The same things were measured in two ways. Each way mixes the same 11 hidden numbers, adds some noise and spreads widely along 7 directions of its own, which tell nothing about the thing.
(in the rows, 128 means zero)
Some things both ways: the first way, then the second way.
[146  94 100 119 101 100 108  84 107 143 103 135 146 212 143 137  87 133
  97 115  99 102 129  86 124]
[137 143 121 123  90  80 139 112 145 140 154 101 145  87 139  98 160 148
 142 101 165 126  71 118 174 119 106 135]

[ 99 110 140 145 156 120 149  94  99 135 106 132 167 174 117 148 110 154
 111  48 113 135 179 106  89]
[159  93  87 101 155 186 207 124 110 128  79 118 106 184 142 124 119  82
  97 130  70 156 134 154 143  83 144 145]

[104  94 117 149 137 124 163 131 160 126 132 124 127 174 139 152 139 129
 147 120 143 156 145 162  80]
[125 145 147 145 102 128 162 102 112 107 160 135 129  94 133  87 135 128
 137 108 132 128 115 126 157 137 134 119]

[149 142  82 150 137 124 146  63 116 122  76 135 118 130 117 157 136 170
  99 149 144 143  75 109  48]
[135 137 134 123 120 147 151 147 133 117 127 130 116 103 117 127 134 130
 160 133 118  90 139 119 146 143 126 144]

[132 184 105 106 155 146 134 153 174 136 118 127 131 118 162 125 185  76
 121 222 151 102  54 134 139]
[ 94 124 105 105 130 110  95 148 126 157 175 139  98 168 132 170  93 108
 177  96 141 147 193 180  91 135 143 162]

[157 183 131  79 151 163 152 141 119 171 122  94 130 142 184 143 152  43
 106 211 108 142  66 118 145]
[ 70 124  97 137 110 158  81 158 143 114 131 141 113 201 118 181  74 139
 152 137 139 120 199 160  46 112  96 194]

[131 161 138 152 134 134 121 152 148 148 148 150 130  67 129 112 160 136
 156 173 110 100  96 158 157]
[116 119 106  85 146  61  80 167 140 192 113 135  60 175  94 199 138 133
 172 118 157 192 148 143  94 170 156 127]

[103  92 151 167 103 104 142 140 184 118 146 160 162 156 112 125 104 161
 157  70 122 101 207 178 112]
[151 148 133 115 118 118 124 113 154 157 136 109  99 113 102 118 137 145
 159  97 125 159 147 120 135 177 144 135]

[155 114  88 201 139 100 130 119 121  97  73 165 163 137 119 101 117 199
  98 129 115 124  83 118 129]
[118 135 138 180 105 101  99 111 117 125 168 129 181  90 164 109 145 139
 158 113 151  89 109 102 177 104 126  49]

[115 100 153 136 133  73 115 109 109 128 102 120 165 195 132  98  86 154
 106  84  91 126 149 110 151]
[141  94  91 105 154 162 164 150 133 116  54 126  82 162  91 165 122 106
 109 157 111 131 157 134 118 157 112 193]

[127 105  95 180 118  80 130  99 169 152 131 151 160 158 137 148 113 118
 136 177 124 100 137 147 149]
[105 155 109 138 121  63 132  74 143 178 161 101 142 175 138 117 113 155
 141  80 107 191 144 139 194 149 125 145]

[125 119 112 108 139 106 118  84 147 177 174 125 164 180 164 148  79 160
 117 161  51 120 148 138 124]
[101 137 154 122 151 109 106 122  99 159 112 127  91 176 114 142 143 138
  87 128 155 210  69 134  84 173 156  71]

[142 114 124 165 145  95 143 133 138 116 133 134 150 172 115 132 108 166
 130 114 125 129 147 118 126]
[120 139 126 167 130  79 129 119 112 171 152 148 108 162 148 148 144 121
 129 118 114 176 121 145 190 152 141 102]

[134 137 138 125 121 163 125 111 176 166 151 120 160 144 159 117  97  92
  99 168  71  83 114 133 143]
[185 149 124 105 106 111 173 101 162 121  98 117  92  91  77 112 162 121
 133 115 134 166 131 136 130 157 119 192]

[ 98 136 192 133 168 111 113 147  79 151 139 104 161 149 136 108 102 145
 143  73  99 133 162 102 179]
[ 96 118  98 139 135 108 126 143 120 146 120 121 120 203 143 157 104 133
 131 129 111 152 150 144 157 135 107 169]

[149 154 107 101 137 163 137  86 146 179 117 120 180 160 176 122 113  96
  97 171  58 111 154 109  76]
[103 133 128 157 112 178 155 118 114  91 128 119 156 110 142 114 133 138
 100 146 138  77  87 135 100 105 103 123]

[113 135 179 111 140 151 148 195 179 141 178 126 165 147 161 117 160  74
 158 126 121 120 205 166 140]
[110 154 131 161  99  96 121 107 144 133 141 141  99 112  75 129 141 163
 142 114 136 153 146 133 132 198 107 169]

[101 134 168  18 117 139 163 227 149 137 135 117 118 196 166 115 159  44
 152  73 121 137 163 174 109]
[140 158 128 132 112  94 105 138 141 137 121 123 116  92 136 169 157 130
 139 136 210 131  97 162  82 175 122 147]

[107  94 111 137 137 141 143 134 183  76 119 140 125 187 135 146 177 156
 117 116 182 147 118 155  83]
[ 87 141 166 168  89 133  85  95  98 108 239 138 182 108 182  70  81 144
 158  87 135  95 133  98 159  98 118  70]

[145 107 127 105 114  91 138 120 116 137 105 115 119 212 133 147 117  87
 116 119 135 128 120 103 135]
[106 143 101 133  93 109 115 126 151 145 170 117 150 155 171 140  94 140
 155 108 144 116 132 145 152 101  96 168]

[121 148 144 159 158 129 145 150 130 132 123 149 126  63 112  98 165 145
 121 144 126 128  77 149 136]
[126 134 143 140 154 107  91 113 116 157 153 130 141 165 156 156 115 111
 122 125 119 146 133 129 144 126 129  91]

[100 117 145  79 146 156 144 141 114 105  98 150 165 172 140 110 151 153
  80  29 107 131 165 132  69]
[172 114 134 103 121 172 143 139 130  88  91 130 117  68 106 123 151  99
 122 146 168  95 102 115  77 121 127 123]

[107 138 170  52 139 151 144 141 159 149 151 135 134 170 147 134 169  86
 120  90 107 117 159 143 131]
[139 136  93  97 123 104 133 117 163 167 109 115  86 167 123 178 105 133
 130 132 141 177 145 150 105 162 122 187]

[129 104 157 145  92 121 117  83 177 154 139 128 172 154 144  90  64 170
 133 127  69 117 199 145  84]
[118 115 160 110 136 200 126 172 108 119 144 120 103 126 151 120 126 105
 110 132 142 102  76 118 106 134 152  73]

[149 103 117 206 118 100 157 102 167 165 153 166 125  89  95 139 130 145
 146 180 117 129 127 156 125]
[112 108 133 131 144 168 115 124 135 141 135 121  65 153  78 148 127 130
  96 134  90 152 158 121  75 171 133 135]

[124 125 129 173 136 120 141 134 109 131 105 181 132  99  87 128 157 154
 135  75 144  97 119 113 144]
[103 137  86 124  82  65  87 133 169 160 184 101 139 122 158 158 118 160
 191 102 170 107 153 139 126 108 103 167]

[127  82 115 177 113  89 124 119 166 117 136 136 158 185 120 106  94 160
 136 110  98 101 168 141 118]
[ 90 145 130 143  91  89  92 133 144 118 156 138 137 103 112 140 119 165
 173 127 167  94 135 108 125 142  95 146]

[143 129  92 162 136 165 142  53 140 144 101 162 167 108 131 161 147 144
  68 162 130 118 115 121  66]
[127  99 110 126 109 199 163 143 126  58  78 133 114 122  90 119 128 120
 104 161 130  89 131 121  68  91  89 180]

[108 118 144  88 116 132  96 120 212 132 155 136 161 176 175  99 148 121
 118 172 104  91 135 158 143]
[100 118 113  91 114 153 147 135 124 128 151 125 113 165 154 125  89 114
 126 112 140 139 113 147 116 102 135 140]

[135  87 154 190 114 119 160 118 133 170 145 101 139 134 132 117  87 106
 154 146  82 160 173 147 102]
[ 93 146 159 169 100 102  91 133 111 111 157 148 161 122 160 131 127 142
 122 145 178 100  67 103 145 118  98  82]

[111 136 131 140 145 123 149  92  89 146 100 171 136  56  98 159 179 152
  94 109 148 140 111 143  86]
[145 133 150  66 125 158  91 128 158 132 125 112 116  92  84 113 115 143
 147 108 166 122 105  91  71 145 133 104]

Other things, the second way, with their names:
<365>: [142 175 130 146  87  85 105  77 153 126 159 126 170  99 142 116 107 159
 194  99 153 133 173 120 132 121 124 132]
<324>: [171 135 139 150 115 171 166  87 144 121 145 110 134  76 107  70 150 133
 114 104  84 110 119 102 178 140 114 125]
<310>: [ 74 168 135 157 121 131 115 117 135 122  92 124 160 180 141 157  93 178
 119 159 146 124 101 114 114 148 108 110]
<133>: [147 165 175 153 144 102  89  78 118 176 179  94 179 128 177  92 125 155
 118  97 116 152  83  90 191 157 130  50]
<204>: [116 118  89  94  92 135 139 182 147 112  92 169  82 142 118 180 107 114
 157 155 187 114 114 152  94 111 111 180]
<255>: [105 146 179 183 144 132  91  92 111 141 155  89 139 113 107  88 155 173
  92 107 118 144 105  89 139 224 123  74]
<46>: [131 115 118 105 146 119  80 195 136 151 103 134  69 175 107 182 127  99
 161 118 156 163 168 152 109 175 139 163]
<378>: [141  73 127 100 153 128  94 133  89 137 136 120 104  67 107 113 154 118
 117 109 181 130  94 105  87 173 149  63]
<309>: [113 138 115 163 129 117 124  92 140 163 162 100 158 170 159 118  97 165
 135 110  72 129 154 101 207 141 105 131]
<193>: [105 189 152 162 108 131  93 107 137 128 148 114 192 153 169 125 107 164
 149 118 149 121 111 139 111 103 112 103]
<280>: [126 127 136 126 114 149 146 100 122 117 135 116 128  93 109  82 130 150
 116 111 141 129  92 105 131 154 123 110]
<35>: [157  83 128 126 144 170 107 121 108 136 148  99 107 111 127 103 150 116
 109 111 111 134 138 107  89 121 146  82]
<249>: [120 138 109 107 110 142 142 165 149 132  99 137  82 180 123 160 117 112
 138 128 147 159 123 161 117 129 133 165]
<199>: [166 127 154  94 156 181 102 133 128 146 134 116 112  96 115 126 132 108
 123 117 139 122 107 123  80 153 153  82]
<316>: [ 83 142 141 170 125 101  66 118 133 135 143 130 123 149 102 157 101 172
 131 138 138 130 165 103 117 211  88 153]
<311>: [174 137 103  92 114 223 224 128 149  82  68 138  96 100  65  97 130 105
 168 112  85 115 186 166  92 104 153 189]
<129>: [105 139 107 143 106  96 131 140 143 152 138 140 100 172 146 166 112 130
 147 130 133 150 140 145 161 143 122 158]
<85>: [146 181 168 151  88 131 155  96 139  77 100 141 139 102  84  85 149 154
 109 137 144 145  81 114 122 135  84 164]
<205>: [113 178 152 139 131 110  98 102 174 147 171  81 129 152  96 132 111 163
 177  93  70 128 235 122 141 185 115 193]
<183>: [156 163 140 164 136  91 146  94 137 180 158 111 155 145 170 124 155 123
 127 110  78 146 101 127 233 115 135  86]
<261>: [112 125 149  88 141  58  69 122 137 163 148 135  77 107  41 137 122 172
 161 109 144 161 148  79 122 231 114 151]
<161>: [ 97 140 154 160 129 151  90 142 115 144 150 139  99 147 117 144 121 153
 132 132 125 137 130 123  99 181 138  95]
<257>: [149 141 127 158 145  94 150  78 118 162 117 113 123 134 133 140 161 137
  96 136 109 176 108 133 139 159 143  96]
<167>: [143 171 162 130 122 179 164  81 142  96 157 113 186  98 129  71  91 139
 155 106  71  70 159  99 178 113 109 140]
<27>: [119 121  78  73 118 123 162 145 162 155 121 112  76 180 126 169 102 110
 160 112 119 157 169 168 113 113 142 197]
<50>: [129 116  89 148 103 123 161 141 145 145  93 129  68 153  89 141 160 151
 128 133 108 168 130 139 136 147 124 163]
<59>: [161 139 122  97 143 103 123 103 143 151 109 124 129 134  97 122 115 135
 152 104 122 165 142 117 152 154 121 145]
<157>: [144 138 129 111 138  58  90 132 124 184 139 132 112 146 158 168 138 112
 133 117 183 186  84 143 139 153 143  96]
<320>: [170 137 124  90 105  90 114 142 162 157 139 134  83 108 115 144 133 116
 169 106 162 159 129 127 145 155 132 157]
<111>: [159 113 134 102 123 154 138 164 110 121 108 153  87  98 110 126 166  95
 125 131 166 139  66 143  91 115 147  97]
<184>: [179 129 118 108 154 176 115 143 150 156 113 136 116 151 105 150 127  93
 150 111  90 134 164 156 118 104 134 136]

Some of these things the first way, each followed by its name:
[104 169 135 125 167 164 174 174 116 147 115 102 145 122 165 143 150  71
 142 125 111 144 118 156 100] | <311>
[100 158 158 126 159 193 145 153 155 151 184 152 133  27 138 162 193 121
 111 164 142 129 110 185 108] | <85>
[148 131 105  96  97  94 113 124 160  83  77 145 152 175 148 134 132 140
  79 162 179 109 102 141 100] | <46>
[105 141 143  78 152 149 126 124 138 120 118 161 161 137 149 140 200 142
  97 110 152 135 144 142 103] | <280>
[106 155 137 128 156 144 120 104 140 145 131 164 162  91 126 125 164 160
 108 121 111  94 117 130 135] | <27>
[165 145 122 101  97 187 143 113 196 132 103 143 161 147 165 120 169  70
  92 176 134 106 149 136  70] | <324>
[120 117 159 187 160  83 158 115 108 153 133 129 136 123  98 140 110 151
 141 112 119 160 142 130 150] | <316>
[123 164 171 129 163 138 138 160 124 136 137 143 119  70 128 116 193 143
 134 152 142 151  79 147 169] | <129>
[120 165 205 129 155 185 143 139 123 152 143 120 141  71 122 115 156 102
 114 109 116 127 136 129 143] | <320>
[135 130  82 104 139  68 120  83 141 117 113 168 133 148 136 145 147 203
  92 175 116 142  62 166 119] | <310>
[104 180 130 156 171 144 156 135 135 143 139 182 155  28 101 156 162 182
 119 122 131 103 106 168 104] | <193>
[115 102 123 190 138  83 138  92 109 149 134 124  91  97  90 164 156 135
 154 159 170 149  98 129 119] | <261>
[193 138 111 234 121 117 145  61 120 195 140 134 148 106 112 160  66 137
 138 208  82 113 111  95 169] | <50>
[137 152  93 148 144 167 168  90 185 166 134 169 142 105 128 144 157 133
 123 168  93 108 107 150  83] | <257>
[146  98 110 142  61 100 137 127 234 130 126 148 137 156 123 102 110 100
 140 167 111  74 152 180  85] | <199>
